The rows come from 4 hidden closed curves, with some noise, and rows from the same curve form a group. Each curve winds through 6 dimensions. The rows are also pushed far along 4 directions, which tell nothing about the answers.
In the rows, 128 means zero.
Known rows, each followed by its group:
[118 140 129 148 137 130 145 115 149  95 138 130 118 118 119 110]  zof
[109 115 133 138 111 137 102 122  75 142  86 162  79 162 155 151]  Rezi
[116  99 126 152 124 133 123 120  86 121  91 132 108 145 168 135]  nofe
[171 116 148 111 153  99 138 108 114 138 116 134 139 137 175 100]  Rezi
[105 165 109 108 101 112 144 116 139 151 166 125 105 107  97 115]  nofe
[ 61 167 130 103 109 129 102 149 110 154 129 138 104 143 122 123]  Rezi
[ 48 130 129 109 124 164  87 138  94 132  75 141  74 162 131 126]  Rezi
[103 169 132 109 107 125 146 131 149 104 151 125 109 129  99 129]  Lud
[ 98 107 141 141 140 147  67 114  82 141  81 122 110 138 166 109]  nofe
[129  89 136 173 141 154  89 154 103 109 100 140 144 140 182 129]  Lud
[ 95 124  87 165 137 134 144 118 142 100 127  96 155 108  87 129]  zof
[153 128 170 146 115 129 156 145 132  91 113 168 122 165 181 141]  zof
[101 174 161 137  90 157 102 161 152 111 160 164  81 139 105 153]  nofe
[168  93 163 131 166 119 104 123 101 142  94 130 153 142 198 105]  Lud
[112 130 144 127 161 169  99 153 167  89 132 122 131 121 102 110]  Rezi
[ 33 163  95 118 120 163  98 145 140 107 143  96  94 114  42 136]  Lud
[150 100  94 124 121 102 145 116 100 152 110 103 173 125 146 135]  zof
[147 149 182 129  80 148  79 122 118 151 106 176  95 158 146 160]  zof
[174 152 129  96 134  86 197  95 177  78 169  76 173  98 106 100]  Lud
[128  84 120 181 140 171 109 161 128  70 113 120 144 127 144 144]  zof
[124 155 163 119 119 115 101 118 111 169 107 156 129 156 146 131]  zof
[119  92 123 155 191 166 139 168 164  64 140 117 127 115 114 118]  nofe
[161 118 143 116 111 130 127 128 126 111 109 124 156 137 164 122]  Lud
[123 128 126 161 158 133 146 114 168  86 121 106 179 115 105 114]  Rezi
[204 117 140 145  99 107 134 121 125 141 143 137 166 121 160 149]  zof
[135 145 170 108 108 160  87 151 147 132 121 148 125 146 122 149]  Lud
[103 155 144 130 140 130 136 129 150 116 142 141 106 131 113 114]  nofe
[ 93 157 115 108 137 101 126 115 118 168 149 111 113 119  90 128]  Lud
[157 102  87 117 126  93 143  74 108 134 126  60 174  82 146  86]  nofe
[122 171 165 139  89 142 150 134 172 129 138 178  99 149 100 162]  nofe
[148  69 135 166 184 119 123 110  95 145  79 129 154 138 188 110]  nofe
[193 111 131  99 144  98 146 103 136 113 131  79 190 108 154  99]  Lud
[156 108 154 190 112 172 121 158 155 109 122 178 127 142 138 171]  zof
[125  86 105 190 162 139 145 132 131  74 134 107 138 102 148 110]  nofe
[ 76 134 158 187 140 215  57 187 170  72 126 158 107 138  88 159]  Rezi
[161 115 140 165 108 111 155 132 114 107 129 146 133 142 174 151]  Lud
[108 155 111 104  84 119 147 143 118 161 158 154  78 133 106 154]  nofe
[113 118 136 115 146 138 108 135 115 180  97 154 120 147 140 124]  zof
[ 95 113 122 123 123 153  93 126  92 130 103 134  76 134 141 121]  zof
[ 98 148 101 124 118 144 149 125 175 106 152  92 135 102  37 151]  Lud
[158 102 145 147 132  87 162 111  89 142  90 145 157 153 218 115]  Rezi
[165 114  94 122 107 122 180 113 152  95 151 104 137  98 113 125]  zof
[ 94 110 133 160 146 142 125 155 108 135 108 169 101 151 169 126]  Rezi
[146 143 106  83  92 112 179 121 151 145 145 128 125 120 103 137]  Rezi
[103 150 121 107 119 135  88 115 130 160 135 106 134 110  89 124]  nofe
[103 178 119  81 110 109 121 124 141 210 155 134 120 121  68 137]  Lud
[ 96 154 162 121  92 164  96 150 137 114 103 149 117 158 124 154]  Rezi
[110 114 132 147 161 125 118 127  99 146 107 164  92 146 157 116]  Rezi

New rows. What belongs after each?
[ 66 128 146 158 173 154  88 161 118 149 120 165  82 145 129 123]  Lud
[112  79 146 183 181 136 135 131 111  89  67 125 170 149 204  98]  Rezi
[ 90 113  78 119 140  81 134 110  55 201 100 115 140 138 154 116]  zof
[160 126 174 169 113 117 147 138 118 136 134 196  96 151 200 135]  nofe
[122 129 163 156 111 197  85 150 173  88 121 143 114 126 113 142]  nofe
[154 103 143 173 138 112 126  77 100 100  85 118 148 131 178 113]  zof
[202 102 159 163 145 103 121 125 107 147 129 163 151 136 192 135]  Rezi
[107 106 116 149 156 114  92 108  80 195  94 128 136 129 152 117]  nofe
[ 99 106 135 139 172 183  94 140 159  80 107 104 129 116 106 105]  nofe
[ 72 148 129 132 113 148  91 124 108 118 100 129 103 147 108 139]  Rezi
[116  72 103 134 206 106 114 114  73 164  87 100 149 129 164  99]  nofe
[146 133 179 152 106 164  88 120 142 108 107 165  99 143 140 145]  zof
[191 135 144  91  82  92 166 109 122 114 120 115 165 145 164 141]  zof
[123 118 156 152 118 188 117 149 171  43  96 124 141 147 111 152]  zof
[172 147 149 149 119 115 164 133 175 123 175 151 143 112 123 132]  nofe
[136 105  93 154 135 123 167 125 147  82 132  88 185 103 123 123]  Rezi
[190 154 133  45  86  65 169 101 112 161 142 114 148 134 162 115]  zof
[136 139 144 112 110 129 130 153 127 135 157 146  86 134 126 153]  Lud
[122 127 132 121 116 105 120 105  89 191  82 150 142 155 167 126]  Lud
[ 77 149 105 133 101 113 121 118  91 167 124 135  95 135 111 146]  nofe
[163 110 159 136  95 145 120 138 116 125  91 159 133 160 176 155]  Lud
[152 154 122  83  96  53 181 116  93 170 152 130 140 131 184 106]  Rezi
[181 103 162 152 126 110 116  93  99 158  86 152 150 147 193 132]  zof
[111 100 134 162 163 153 130 122 145  35  85  81 179 126 146 101]  Rezi
[154  73 117 148 177 102 111  89  67 161  76 123 144 132 184 106]  Rezi
[143 170 151  63  94  86 127  96 110 196 125 136 119 145 130 127]  nofe
[130 110 137 137 188  86 119  89  90 149  94 102 167 130 180  79]  Lud
[141 156 190 119  80 174 106 188 171 110 135 177 124 158 141 166]  Rezi
[141 175 134  84  51  90 152  91 116 171 144 139 102 130 130 133]  nofe
[109  84 138 205 171 181 110 130 150  57  82 112 154 128 127 133]  nofe
[155 168 203 126  96 121 115 157 134 146 137 199 116 170 180 147]  Rezi
[ 91 157 122 105  97 114 138 116 111 180 110 156 108 152 122 133]  Lud
[130 181 155 118  79 164 131 176 200  72 181 141 129 124  78 157]  Rezi
[125 160 147  80  82 115 123 143 122 163 125 137 141 148 149 135]  Rezi
[144 136 127 122 123 150 160 155 185  66 180 104 121 103  79 144]  Lud
[107 104  64 110 162 114 129 108 115 119 140  37 159  79  87 102]  Lud
[125  99  76 127 122 126 147 126 117 116 135  84 144 103 114 133]  Lud
[137 148 137  90 101  96 123 110 105 213 110 149 142 147 141 136]  Rezi
[ 96 128 113 139 116 166  91 156 137 119 124 123 137 123 104 138]  Lud
[165  77  95 132 153  99 117 115  77 149 118  94 165 108 175 109]  Rezi
[138 106 119 132 147 132 119 139 124 111 144  96 136 109 125 131]  Lud
[157 140 179 157 136 130 144 148 163  82 138 153 154 141 165 123]  Rezi
[167 104 161 136 115 159  92 142 116 125 101 165 108 153 161 156]  Rezi
[110 114 129 111 122 156  71 127  94 156  89 138 100 145 123 145]  Rezi
[137 154 163 133  67 129 111 151 106 147 133 177  95 162 154 176]  Lud
[ 89 107  68 140 167 119 154  78 128 102 117  70 135  87  95  80]  zof
[155 137 190 140 132 130 109 123 128 159 106 188 109 161 174 126]  zof
[ 99 122  86 121 131  94 124  79  79 123 100  70 152 116 125 107]  Rezi
[172 121 142 168 141 131 153 143 174  93 149 132 182 119 129 136]  zof
[156 136 113 120  99  73 148  99  78 142 142 124 123 127 159 130]  Rezi
[176  95 123 148 119  96 164  99  92 111 107 130 140 138 185 133]  Rezi
[116 146 184 143  89 182  89 169 150  98 104 171 113 166 135 168]  Rezi
[ 58 136 122 188 145 188  95 148 163  86 116 140 114 129  59 150]  Rezi
[134 171 127  80  96 123 151 118 175 124 165  95 132 111  49 152]  Lud
[ 65  87 101 171 163 192  89 159 119  97  95 133  93 130 109 136]  Rezi
[192 116 121 102 119  95 147 134 123 122 166 100 161 104 161 113]  Lud
